There are 4 nested groupings, the coarsest first. Each group lies inside one group of the grouping before and may be the whole of it. The rows also spread widely along 12 directions, which tell nothing about the answers.
In the rows, zero is written as 128.
Some rows, each with its group in each grouping after it:
[128 166 161 141 145  93 110 124 112 125 131 100 163 122 109 142 106 103
 110 116 140 107 125 164 160 124 122 116 107 105 113 114 111  96 175 120
 101 154  99 125 123] : ribo Lib Z444 Z746
[130 106 104  66 137 139 130 121 146  73 109  81 176  84 103 148 142 136
 176 171  89 137 160 191 153 138 119 100 118 122 118  89 139 108 140 161
 142 132 100 110 146] : Rolu zupu Z492 Z801
[104 164 109 148 145  89  74 174 147  82 159 101 201 120 118 118 128 148
  97 112 119 156 114 159 128 128  79 116  60 103 110  94 112 113 168 156
  99 159 119 109 145] : ribo nozit Z896 Z567
[126 156 130 128 158 142 129 116 129 131 119 167 134 135  95 153  98  95
 136 131 113 146 132 126 150 109 138 141 134 149 113 131 119 134 155 120
 104 102 110 154 120] : ribo zegu Z593 Z666
[105 147 108 103 106 134 119 102 113  89 144 104 152 121 127 128  97 112
 118  94 119 139 161 153 130 126 157 118 110 147  69 141 104  90 159  69
 138 156  64 180 116] : Rolu Gufi Z276 Z598
[155 130 125 154 131 157 152 122 124 109 143 140 136 109 127 126 128 125
 141 121 122 140 100  94 106 108  89 105 133 157 158 128  97 130 162 166
 148 142 136 137 117] : Rolu zupu Z632 Z335
[ 89 113  92 118 129 182 161  93 113 144 170  71 140 108 123 113 137 163
 131 139 141 130 126 148  92 121 115 115 122 141 113  92 116 107 130 106
 163 189 114 124 153] : ribo zegu Z178 Z501
[125 102  72 117 137 133  98 187 177  43 105 183 133 116 133 124 126 140
 122 110  41 145 126 117 129 125 116 104 114 129 113 131 127 158 158 151
 123 111 130 151 130] : ribo zegu Z178 Z949
[ 78 135  76 113 147 149 116 124 143 136 134 119 127 132 110 109 112 106
 104 157 160 100 126 150 122 148 105 138 146 182 104 104 146 135 136 115
 146 117  91 104 121] : Rolu zupu Z632 Z600
[111 119  90  97 123 140 116 107 144  79 151  96 149 129 131 123 109 122
 121 139 110 143 155 140 135 131 146 132 114 120  89 115 100 104 137 109
 167 170 113 181 140] : Rolu zupu Z632 Z335
[131 103 117  64 118 165 166  81 132 122 110  85 138 108 128 149 111 106
 171 142 126 108 159 169 140 135 143 117 149 148 115  98 125 115 147 124
 155 144 109 146 125] : ribo Lib Z444 Z746
[152 128 130  86 145 109 110 125 158  68 107 107 195 108 123 149 126  93
 151 161 118 148 153 165 157 130 102 131 103 113 153  86 115 114 181 193
 127 138 143 124 120] : ribo zegu Z178 Z949
[151 165 153 143 113 118 124 112  99 112 132 113 156 117 106 144  85  93
 127 107 119 149 127 112 133 131 138  92 134 121 103 155  98 101 163 111
 132 173  99 183 120] : ribo Lib Z444 Z746
[108 125  88 114 129 136 125 147 153  92 127  87 173 140 153 104 116 116
 105 121 149 127 132 127 104 140  80 121 125 134 125  96 125 117 163 135
 153 164 130 117 130] : ribo zegu Z178 Z949
[124 115  81 132 138 148 119 159 164  76 120 179 109 142 138 118 109 121
 111 109  81 127 119  93 126 118 120 123 138 152 112 140 113 152 148 125
 144 109 127 167 121] : Rolu zupu Z632 Z335
[148 107 138  98 110 135 141  90 128 120 127  86 115 111 141 142 106 116
 152 129 122  78 135 157 151 133 157  96 142 111 109 115 103 114 136 123
 149 178 130 167 136] : ribo nozit Z896 Z567
[ 78 156 104 133 180 122  91 124 153 155 132 161 109 164  82 137  85  97
  93 169 133 112 128 141 163 126 150 168 136 138  84 115 132 146 124  99
 109 105 113 152 141] : ribo nozit Z896 Z567
[168 170 165 145 155 120 127 116 134 122 132 152 136 155 103 166  85  95
 146 131 106 145 121 106 177  99 147 133 133 110 112 140  90 125 142 134
 114 127 139 188 136] : Rolu zupu Z632 Z335
[123 143 131 119 150 129 123 121 145 138 133 128 130 136 114 150 107 124
 141 131 118 108 123 160 162 114 136 132 117 123 104 103 115 135 138 131
 105 124 129 141 143] : ribo nozit Z896 Z567
[130 140 143 110 144 144 164 123 132 123 138  81 166 142 135 156 117 155
 157  88 102 135 139 161 152  95 132 120  99  90  96  91 103  99 147 102
 112 154 121 144 163] : ribo Lib Z444 Z746
[109 115  79 138 144 164 148 165 138  59 102 146 165 134 128 113 120 134
 107  94  75 184 142  78  87 109  96 112 131 133 125 138 125 112 171  99
 143 131 102 150 130] : ribo zegu Z593 Z666
[ 91 128 105 124 104 137 109  84 125 127 170 139  80 144 171 102  90  92
  71  81 159  73 135 137 128 125 168 153 117 159  85 136  77 121 164  66
 148 169 116 198  92] : ribo zegu Z178 Z501
[142 138 104 149 135 153 119 136 138 144 158 156 119 106  93 132 117 129
 143 163 114 141  78 103 111 133  97 104 138 166 136 123 119 173 129 193
 142 139 152 141 134] : ribo Lib Z444 Z746
[112 121  97 111 129 149 136 150 140  83  91 144 128 139 121 137  94 127
 129  91  58 136 153 120 137 125 157  97 151 120  68 152 136 120 138  62
 125 126  84 173 142] : ribo zegu Z178 Z949
[117 110  81 119 112 148 114 144 153 101 135 146 110 111 139 117 116 136
 128 108  99 109 110 132 114 137 119  99 128 161 106 126 121 158 141 142
 135 133 125 148 125] : ribo nozit Z896 Z567
[139 164 130 156 153 127 121 140 123 122 126 137 149 142  85 139  95 108
 121 151 117 150 112  94 134 117 115 109 146 127 113 143 123 122 140 126
 133 138 108 153 141] : Rolu Gufi Z276 Z598

New rows, each followed by its group in each grouping:
[120 148 119 115 128 136 114 103 131 146 188 101 128 118 121 138 120 149
 143 135 136 105 112 178 151 115 139 127  91 137  87  98 102 128 126 137
 127 159 123 143 148] : Rolu Gufi Z276 Z598
[148 134 118 105 119 120 123 165 129  73  79 114 154 106  99 150 102 126
 157 113  62 123 139 143 149 144 135  49 155 118  77 154 156 114 137 107
 120 126  64 138 143] : Rolu Gufi Z276 Z598
[138 134 117 120 130 163 156 106 140 132 123 145 124 152 137 134  85  83
 132 119 141 133 126  91 119 119 120 142 158 166 130 128 103 141 158 128
 154 131 139 177 111] : ribo Lib Z444 Z746
[ 80 159  95 116 128 140 137 143 122 135 101  97 145 153 126 111  88  99
  99  90 166  87 138 148 118 146 104 107 161 178  72 130 163 109 151  53
 124 114  44 100 114] : Rolu Gufi Z276 Z598
[145 175 136 118  75 123 117 108 105 137 132 117 123 117 141 129  74  70
 134  76 173  79 114 145 132 156 128  82 152 200  81 160 120 129 163 110
 125 139  74 148  81] : Rolu Gufi Z276 Z598
[163 123 127 144 130 151 149 135 142  97 139 152 128 118 150 131 131 132
 145  96 106 123 100 106 123  99  95 111 119 148 155 122  90 140 168 170
 133 127 150 140 115] : Rolu zupu Z632 Z335
[134 130 147 164 204 134 142 129 136 148 128 136 112 148  79 149 126 139
 126 195 102 108 103 114 169  89 126 132 146  78 143 106 120 123 118 137
 131 133 147 129 174] : Rolu zupu Z492 Z801
[159 125 142 118 173 117 131 112 145  92 115  97 172 147  98 150 107  98
 132 206 116 151 147 108 158 109 125 137 139  72 148 104 106  96 145 156
 167 168 150 169 158] : Rolu Gufi Z276 Z598
[132 119 146 147 156 116 142 128 110  82  93 112 158 113 113 130 122 104
  99 128 108 121 141 120 131 113 113 107 133  91 155 125 112  81 192 110
 137 156  99 133 119] : ribo Lib Z444 Z746
[114 159  96 138 145  95  67 178 155  53 112 166 182 132 104 122 101  95
  87 123  92 180 136 112 130 139 102 123 106 128 109 141 123 129 178 141
 112 123 106 151 113] : ribo zegu Z178 Z501
[152 144 146  84 126  98 103 128 151 109 110 106 151 112 120 166 103 108
 168 123 108  92 136 201 191 140 144 101 113 113  93 103 126 131 147 155
  90 124 117 131 134] : ribo nozit Z896 Z567
[102 152  83  93 151 154 110 130 167 130 137 154 136 165 101 149  82 109
 142 145 103 163 142 132 152 127 150 156 132 151  64 117 132 157 113 114
 120 106 123 177 150] : ribo zegu Z593 Z666
[146 148 170 160 147 149 189 108  91 118 105 110 149 138 132 139 110 108
 126  76 133 121 134 102 126  87 112 109 147 122 144 139  99  75 184  78
 125 139  88 135 113] : Rolu zupu Z632 Z335
[149 162 164 148 150 113 137 131 125 150 112 120 130 158 116 149  82  90
 121 118 140  94 109 119 160 120 124 113 154 110 115 128 118 121 151 116
 114 141 125 145 133] : ribo Lib Z444 Z746
[142 132 145 176 208 119 119 139 156 144 126 172 117 152  85 147 119 117
 111 198 112 119  91  98 160  89 106 155 133  91 173  98 109 149 142 181
 118 119 182 134 155] : ribo nozit Z896 Z567
[114 106  89 133 158 138 132 156 144  64  70 132 163 136 113 109 110  89
  90 155 107 150 149  80 101 136  90 114 170 122 150 132 143 109 172 117
 164 138 108 132 122] : ribo zegu Z178 Z949
[139 114 124 104 151  97  92 130 164  87 100 145 120 134 123 142  98  78
 109 161 106  88 140 145 178 136 147 136 135 105 123 113 115 134 160 149
 137 130 140 164 118] : ribo Lib Z444 Z746
[118 137 104 136 144 151 135 141 144 101 145 151 152 135 128 131 120 136
 123 100 100 165 122 115 116  98 105 140  98 141 126 111  98 134 168 136
 123 127 132 153 128] : ribo Lib Z444 Z746
[109 172 100 154 117 106  85 163 134 113 140 123 145 136 132  97  94  92
  80 100 167  97  97 122 116 160  80  99 137 171  98 139 132 134 159 128
 128 139  92 112 103] : Rolu zupu Z632 Z335
[ 91 178 127 165 170  95 100 169 128  72 137 125 187 159 115 125 111 136
  72  75  96 161 143 135 150  94 116 139  72  83  86 126 102  77 177  66
  89 134  77 140 140] : Rolu zupu Z632 Z335
[145 142 125  92 120 131 122 109 143 132 127 121 126 123 130 144 100  92
 154 134 149  85 124 165 157 135 127 118 138 170 109 112 124 142 147 153
 128 118 117 133 110] : Rolu Gufi Z276 Z598
[159 103 132 110 147 128 126 124 143  91  98 132 133  99  94 159 119 122
 162 173  66 128 133 136 158 125 144  95 144  96 133 121 121 130 136 163
 136 140 135 159 149] : ribo nozit Z896 Z567
[153 157 166 155 124 100 104  82  91  97 177 111 166  81 118 131 134 102
 110 134 155 135 121 149 133 105 114 126  73 129 162 121  62  84 202 167
 133 184 118 149  93] : Rolu Gufi Z276 Z598
[154 128 115 110 135 156 161 133 152  87 106 128 158 157 143 138  98 104
 146 115 113 155 140  89 123 104 106 127 146 140 131 125 108 122 160 134
 155 129 134 168 128] : Rolu Gufi Z276 Z598
[155 116 125  97  94 144 159 133 140  70 121  91 160 135 190 131 109 131
 149  44 100 126 144 131 125 114 123  93 114 111 106 121  92 104 172 110
 139 172 131 170 127] : ribo zegu Z178 Z501
[174 115 135 134 126 153 155 116 119  71 120 158 139  92 122 146 130 126
 157 115  76 158 126 101 120  90 120 101 121 139 159 144  87 117 180 157
 142 134 123 169 110] : Rolu Gufi Z276 Z598
[126 130 103 133 132 156 148 132 135 123 138  91 135 154 129 116  99 126
 123 138 133 126 116  91 113 132 109 102 164 126 105 127 121 120 117 113
 175 172 128 156 157] : Rolu zupu Z492 Z801
[112 162  90  80 107 143 115 111 147 132 164  60 194 140 140 119  95  96
 140 135 193 150 135 156 111 161  88 133 118 171  95  86 126 127 142 156
 150 169 127 128 128] : ribo zegu Z593 Z666
[127 163 137 147 168 109 131 162 137 131  90  91 154 186 105 130  77  91
 100 145 143 103 122 100 155 136 106 103 182  92  96 132 149 104 126  89
 137 144 104 127 159] : Rolu zupu Z492 Z801
[102 104  99 116 127 143 114  86 107 100 152 105 116  71  91 120 135 130
 120 176 108 111 140 161 128 140 154 104 127 138 110 125 114 101 137 114
 166 172  82 150 129] : Rolu zupu Z632 Z600
[136 135 129 135 119 126 104 110 122  90 164 153 125 109 131 137 114 124
 118  98  88 140 129 132 142 106 160 123  88 118 104 140  74 118 165 122
 122 164 126 199 119] : ribo zegu Z593 Z666
[108 108 110 110 144 166 138  68 125 128 160 120 119 103  97 142 124 136
 143 174 107 145 145 147 131 108 162 147 116 129 121 105  93 118 130 124
 155 161 129 180 146] : ribo nozit Z896 Z567
[121 121  83 117 146 144 113 144 165  95 108 182 102 158 120 129  88  96
 111 142  93 122 132  95 140 122 142 138 157 154  99 145 125 154 137 115
 149 101 120 183 123] : Rolu Gufi Z276 Z598
[137 183 131 162 124 145 124 104 108 132 181 151 149 131 109 133  98 110
 124 110 143 178 105  94 112 100 115 136 105 170 117 146  77 125 162 135
 131 149 119 181 113] : Rolu Gufi Z276 Z598
[112 125 119 118 124 114 111  96 120  73 130  93 150 129 139 108 103  77
  80 135 149 116 162 128 133 134 137 135 128 119 119 131  91  76 175  93
 174 182 100 176 105] : Rolu zupu Z492 Z801
[151 152 168 158 147 122 135 104 107 136 126 139 128 122 110 146 107  95
 123 128 132 111 115 121 149 106 131 118 135 119 141 133  99 113 169 129
 116 149 126 147 116] : ribo zegu Z178 Z949
[ 98 114  67 128 113 177 132 119 134 111 158 128 116 127 117 113 101 145
 121 127  92 162 126  93  89 131 143 108 141 147  83 142 109 135 114  95
 171 172 117 199 152] : ribo nozit Z896 Z567
[127 113 109 129 145 134 127 119 139 108 130 114 118 141 122 120 107 112
 104 163 125 101 126 111 133 122 132 121 148 114 121 122 115 116 137 118
 171 166 126 162 140] : Rolu Gufi Z276 Z598
[161 130 176 166 185 114 145 131 132  92 113 180 125 138 131 155 134 124
 115 102  87 108 121 123 172  49 126 150  93  88 171 118  77 106 199 135
  95 106 140 145 117] : Rolu Gufi Z276 Z598
[119 138 121 142 155 113 115 149 135  76 116 130 159 125 123 124 125 117
 101 112 110 123 133 137 141 114 103 122 110 119 129 119 115 103 178 121
 118 125  98 119 118] : Rolu zupu Z632 Z335
[125 131 136 110 123 113 104 118 126 102 148 132 129  80 139 142 143 140
 138  83 104  82 127 213 165 113 143 112  67 131 108 102 103 120 179 139
  81 130 103 117 109] : ribo zegu Z593 Z666
[166 146 147 136 155 125 143 144 144 124 105 113 164 152 128 141 102  91
 136 140 147 121 110 103 139 121  81 114 152 114 155 107 125 127 160 172
 129 141 156 120 133] : ribo zegu Z593 Z666
[158  95 141 141 135 134 135 115 115 115 157 108 106  66 116 136 163 173
 151 154  92  71  93 166 142 106 125  75 106 103 150 104 104 120 143 174
 140 173 134 115 147] : Rolu Gufi Z276 Z598
[134 124 127 132 133 114 110 141 137  51 112 160 153 103 133 137 125 121
 118  83  72 145 143 139 140 102 129 118  86 118 132 132  90 111 196 130
 103 123 108 160 105] : ribo nozit Z896 Z567
[145 126 140 114 145 127 127 125 143 123 138 117 130 116 124 153 128 145
 155 129  97 100 117 171 168 111 138 111 107  98 113  97 111 131 139 151
 108 145 143 133 151] : ribo zegu Z178 Z501
[156 177 125 170 130 134 110 148 137 162 182 152 116 141 111 134  99 135
 136 129 137 123  57  98 129 118  97 103 126 158 109 134 107 170 120 177
 123 144 153 147 144] : Rolu Gufi Z276 Z598
[139 183 134  97 112 113  82  81 135 115 189 121 159 127 110 156  85  93
 152 138 133 168 143 163 174 127 165 152  83 145  72 125  71 123 137 147
 125 156 127 209 125] : Rolu zupu Z492 Z801
[142  93 104  89  97 163 159  74 105  61 117  69 170  87 127 119 118  95
 140 158 127 160 171 110  89 138 125  97 152 144 144 134 102  74 169 122
 211 197  93 178 111] : Rolu Gufi Z276 Z598
[115 129  77  77  82 150 107 101 151  84 176 126 133 118 169 119 107 120
 135  85 127 131 143 161 123 128 143 139  85 185  79 119  84 136 158 129
 150 148 117 188 103] : Rolu Gufi Z276 Z598
[138 143 131 118 129 155 148 105 134 133 154 121 145 131 139 142 114 128
 152 104 130 138 122 140 132 102 120 132 108 141 120 105  93 128 155 139
 123 147 143 150 131] : ribo zegu Z178 Z501
[157 167 121 102 134 106  98 147 151 118  95 108 166 146  83 151  68  67
 148 187 136 131 125 120 159 168 114  92 181 139  92 137 158 139 118 159
 144 132 110 144 140] : Rolu Gufi Z276 Z598
[124 178 106 144 122 164 132 127 124 138 155 154 128 150 100 141  77 120
 142 101 108 171 112  90 122 122 138 114 146 171  64 162 112 143 116  94
 129 126  98 188 138] : Rolu zupu Z632 Z335
[121 165 111 105 107 116  99 130 143 109 159  88 181 137 151 121  99 101
 120  96 165 132 129 157 129 145 102 125  97 146  92 104 109 120 163 142
 123 164 122 138 118] : ribo zegu Z593 Z666
[139 161 148 120 152 141 150 111 134 136 109 137 156 151 108 162  88  91
 155 120 129 150 138 126 150 105 125 141 138 142 120 119 111 124 157 125
 105 107 121 153 126] : ribo nozit Z896 Z567
[130 132 134 125 169 112 120 126 142  99 105 121 144 135 106 141 113  97
 115 162 121 105 139 141 166 121 124 132 137 107 132 110 123 108 156 130
 131 126 114 128 131] : Rolu zupu Z632 Z335
[118 120  96 104 143 114 105 167 167  76  99 125 149 141 127 131 102 113
 112 126  88 119 139 139 150 140 122 114 129 108  98 113 136 131 151 125
 130 129 117 145 139] : ribo Lib Z444 Z746
[114 114 120 141 189 121 120 130 143 107  89 140 122 155  88 133 100  90
  87 197 101 117 143  99 154 120 144 140 168  80 130 124 132 112 139 103
 153 144 128 159 150] : ribo zegu Z178 Z949
[129 157  94 109 111 142 132 153 144  95  83 143 158 148 139 120  78  64
 122  91 150 132 134 101 108 147  84 108 169 206 109 150 145 136 175 119
 136  93  80 131  85] : Rolu Gufi Z276 Z598
[ 85 125  96 120 147 121  88 118 145  84 186 141 122 125 131 126 133 163
  94 112  83 123 143 179 159  89 170 162  47 106  77 104  78 110 153  93
 118 149 110 178 142] : Rolu Gufi Z276 Z598
[118 164 118 140 113 155 143 117 123 113 169 122 139 164 156 122  88 127
 115  56 127 154 129 102 120 100 137 133 109 143  76 145  75 108 149  71
 137 159 112 199 130] : Rolu zupu Z492 Z801
[114 161 127 116 138 102  80 111 139  95 142 177 116 142 119 147  87  90
 103 105 103 117 150 159 184 105 183 160  92 138  72 144  89 122 166  89
 101 110  94 199 103] : Rolu Gufi Z276 Z598
[112 139 130 122 128 124 125 114 124 123 159  69 153 128 131 134 112 149
 125 109 123 113 132 168 144 119 141 111  97  90  84 101 101  95 136  98
 124 186 114 150 160] : ribo nozit Z896 Z567
[104 147 140 172 206 103  90 113 121 136 127 156 124 130  33 148 106 106
  88 228  99 144 127 118 167 110 157 148 135  77 126 127 119 112 129 118
 123 142 117 163 160] : ribo nozit Z896 Z567
[ 97 154 103 102 126 154 131 100 129 156 148  90 158 118 107 131 107 113
 145 140 169 130 129 168 118 142 107 128 128 179 101  96 132 129 138 131
 126 138 100 114 128] : ribo nozit Z896 Z567
[134 129 127  89 131 139 127  93 119  85 118 131 154  68  90 160 133 113
 172 143  89 142 158 187 157 123 145 113 110 156 120 119 116 109 165 144
 116 109  77 133 108] : Rolu zupu Z632 Z335
[134 121 144 126 147 119 130 122 128 125 104 138 111 110 122 141 119 103
 123 122 121  64 121 164 160 121 129 113 133 131 136 112 123 126 174 132
 110 117 110 116 108] : ribo Lib Z444 Z746
[125 139 114 129 124 125 103 112 121  77 145 119 165 111 110 127 108 107
 111 141 106 174 146 115 121 129 136 120 111 115 113 136  94 101 161 125
 151 183 115 186 127] : ribo zegu Z178 Z949
[ 87  80  66 122 154 150 110 117 147 105 147 110 125  94 114  93 153 134
  92 205 135 107 121 139  99 140  97 133 127 137 158  82 129 130 147 164
 182 171 140 108 135] : ribo zegu Z178 Z949
[167 112 155 130 130 141 157 102 129 116 133 118 122 119 144 149 118 129
 154 115 108 107 119 126 144  97 136 110 124 102 145 114  82 119 156 147
 135 163 158 168 136] : ribo nozit Z896 Z567
[132  83  99 112 133 142 123 130 152  65 121 147 129  85 134 129 147 143
 137 132  72 123 131 147 127 114 121 113 103 127 149 106 103 135 168 167
 136 134 137 143 123] : ribo nozit Z896 Z567
